The rows of a group lie close to one hidden flat surface of 5 dimensions, which may be shifted away from zero. Surfaces can cross.
In the rows, zero is written as 128.
Known rows, each followed by its group:
[123 105 140 107 129  92 159 133 109 111 107 125 127 132 121 151  88 135]
j_446
[107  69 142 103 113  75 107 138 120  86  60 130 147  39 171 169 138 157]
j_477
[ 96 132 127 118 146  80 125 140 146  99 130 134 108  74 170 154 139 133]
j_580
[131 134 121 135 114 134 123 132 137 141 133 125 122 132 134 118 140 120]
j_446
[137 108 118 131 110 132 132 135 117 136 119 119 141 139 126 118 141 126]
j_811
[ 97 117 169 127 105  87 118 134 202 144 127 134  95  31 154 157 107 126]
j_811
[123 122 167 142 169 132 131 108 128 144 134 125 137 141  87 135  91 103]
j_811
[145 160 125  71 180  91 143  96  55  60 162 132 129 180 135 160  63 134]
j_477
[115 150 137 131 169 105 179 140 128 136 132 142  92 166  89 142 100 129]
j_580
[137 122 141  68 166 105 141 126  67  98 120 153 126 127 124 162 132 157]
j_788
[114 122 163 127 140 106 120 116 152 128 130 130 122  89 125 150  97 114]
j_811
[100 106 149 149 120 114 169 165 178 169  90 138  97  99  98 130 132 135]
j_477
[140 125 105 137  97 146  90 123 127 129 130 117 144 112 162 111 171 123]
j_811
[135 116 140 104 143 116 154 134 110 128 121 139 124 132 112 142 126 139]
j_788
[132 165 107 135 128 138 109 114 127  88 125 135 121 142 146 124 111 148]
j_446
[130  90 138  91 142  86 140 115  81  80 100 114 155 126 132 159  76 138]
j_788
[139 199 117 127 139 130  99 109 116 119 159 151  84 156 150 121 147 119]
j_446
[126 114 138  96 124  84 134 122 111 105 120 128 119 104 153 153 110 133]
j_446
[130 101 114 144 123 148  95 133 108 124  87 124 157 116 138 117 182 134]
j_477
[114 191 134 150 147 130 159 140 167 165 153 157  54 163  98 121 123 120]
j_580
[108 126 163 127 125  97 135 125 166 141 128 133 100  86 124 149  99 121]
j_811
[112  76 150 131  84 120 156 155 187 164 109 114 135  69 119 130 117 136]
j_580
[133 117 126 127 131 143 136 132 120 144 132 126 138 142 113 119 137 126]
j_788
[134 190 109 153 111 171 132 129 190 185 232 115 103 151 132  80 141  95]
j_477
[120 124 134 149 126 115 154 126 141 136 126 114 124 153 104 127  82 111]
j_788
[161 116  97 115 131 161  66 101  62  91 131 112 191 139 163 116 171 126]
j_788
[112 143 124 166  92  95  94  95 156  92 131  97 127 112 170 133  53  95]
j_788
[125 117 115 145 114 145 141 132 136 113 106 120 154 141 110 118  97 149]
j_446
[121  42 132 120 111 120 171 156 126 141 103  88 189 117 105 127 109 127]
j_477
[121 134 128 143 106 130 138 143 166 165 140 128 104 120 123 117 143 120]
j_446
[109 136 136 110 142  89 139 134 133 107 126 136 107 102 142 156 113 138]
j_580
[140 106 116 107 127 122 116 119 104 100 143 109 166 113 153 131 125 127]
j_477
[143 122 148 131  77 152 137 130 166 169 126 136 117 109 106 118 106 137]
j_580
[140 112 129 111 128 124  61  95  96  84 125 116 166  87 177 142 140 124]
j_811
[133 110 116 136 132 145 133 132 118 138 126 114 155 139 118 117 145 124]
j_580

New rows, each followed by its group:
[142 158 106 122 102 133  54 109 128 119 158 132 120  90 196 120 187 118]
j_446
[128 105 107 149  98 154 113 131 145 125 116 113 163 113 142 111 137 136]
j_446
[143 109 116 105 146 120 102 111  68  80 107 121 165 132 150 139 133 139]
j_477
[133 152 144 121 109 130 129 122 149 137 135 148  95 120 125 133 106 139]
j_580
[128 145 137 108 148 119 157 133 119 135 136 144 100 146 107 136 121 133]
j_788
[134 119 133 139 128 141 115 122 122 137 131 120 144 132 119 120 131 113]
j_811
[137 147 120 113 138  98  84  84  81  52 128 118 140 138 172 152  79 123]
j_788
[134  64 160 129 157 135 103  99  95 117 110  98 203 115 105 138  98 102]
j_811
[119 155 107 133 198 116 151 134  89 107 135 132 123 186 111 129 141 119]
j_580
[145 113 101 131 113 141 142 136  95 133 114 113 150 175 118 108 142 128]
j_811
[101 140 139 168 118 137 144 160 185 182  95 155  77 114  98 116 172 133]
j_477
[107 126 139 121  99  93 146 147 174 143 124 138  86  84 144 142 118 134]
j_811
[125  92 113 160 100 166 120 146 151 168 119 106 164 116 125  99 179 118]
j_477
[137 112 131 101 142 117 134 118  87 102 117 129 147 136 128 144 117 134]
j_788
[120 143 133 107 146  93 115 123 109  86 104 153 105 109 147 157 125 146]
j_477
[127 146 108 142  98 151  84 130 171 144 164 124 123  83 175 107 180 117]
j_477
[130 122 152 139 162 140 124 106 112 137 136 124 142 154  95 129 102 105]
j_811
[114 135 140 137 153 108 148 142 117 127  74 159  94 138 102 145 135 146]
j_477
[150 138 103 155 120 169  93 109 110 132 143 108 157 163 134  98 152 107]
j_788
[102 129 130 170  83 143 155 162 221 173 125 126 104  97 114 107 121 134]
j_446
[130 160 116 137 114 133 110 123 146 120 138 139 111 124 147 123 129 134]
j_446
[141 126 110 127 155 144 127 119  86 110 127 119 158 172 118 121 141 126]
j_580
[118 164 137 115 136 106 179 137 164 146 188 129  87 142 114 131  79 121]
j_477
[134 120 132 122 123 132 132 126 122 127 126 128 134 131 122 128 120 133]
j_580
[132  82 148  65 150  88 144 130  73  83 101 136 152 101 134 173 108 157]
j_788
[121 116 132 128 104 146 124 151 172 171 136 132 120  86 133 117 176 131]
j_788
[135 106 118  98 123  99 148 128  80  91 100 122 142 145 137 143 105 143]
j_811
[132 157 131 106 138 100 125 119 110 125 146 142  90 136 143 140 132 119]
j_446
[137 166 132 162 141 174  84 107 146 160 164 134 118 145 121 101 153  95]
j_811
[114 106 121 177  78 111  98 108 169 108 121  81 154 108 160 122  71  91]
j_788
[117 135 143 139 120 131 166 147 167 167 133 136  99 130  96 123 113 127]
j_580
[124 109 136  97 145  90 148 128 101  93 117 124 138 124 130 155  93 141]
j_477
[160 112 112 122 153 163 127 117  62 124 127 115 175 194 102 112 148 124]
j_788
[126 140 123 151 130 153 177 147 159 183 167 118 117 178  83  97 121 107]
j_477
[122 133 124 133 134 124 103 129 117 111  93 144 117 114 145 136 162 138]
j_477
[128 101 111 151 108 157 136 134 135 118 103 111 169 140 114 110 109 145]
j_446
[133 148 105 181  99 135  79  90 139 106 137  92 148 151 159 106  81  86]
j_788
[130  92 146 106 147  97 143 116  91 102 104 118 151 132 114 155  85 131]
j_811
[151  88 138 124  67 162 105 122 140 149 117 117 163  95 129 113 130 135]
j_580
[134  80 123  96 113 108 133 126 116 105 155  92 183 103 155 140  99 126]
j_477
[137 123 135 155 112 168  40 101 156 138 149 114 162  71 173 110 177  98]
j_811
[105  99 132 151 119 131 161 164 177 169 124 118 129 112 106 117 142 122]
j_580
[102 148 121 119 206  81 171 142  95  95 126 134 111 165 116 152 116 128]
j_580
[113  92 122 129 145 114 149 149 120 125 113 108 154 127 119 134 133 127]
j_580
[151 105 128 105  74 139  66 107 129 107 121 125 157  62 181 136 140 144]
j_580
[137 132 133 138 132 144  99 110 124 134 135 122 141 134 127 121 138 111]
j_811
[117  81 121 126 138 115 143 145 120 119 111 105 166 119 124 131 138 127]
j_580
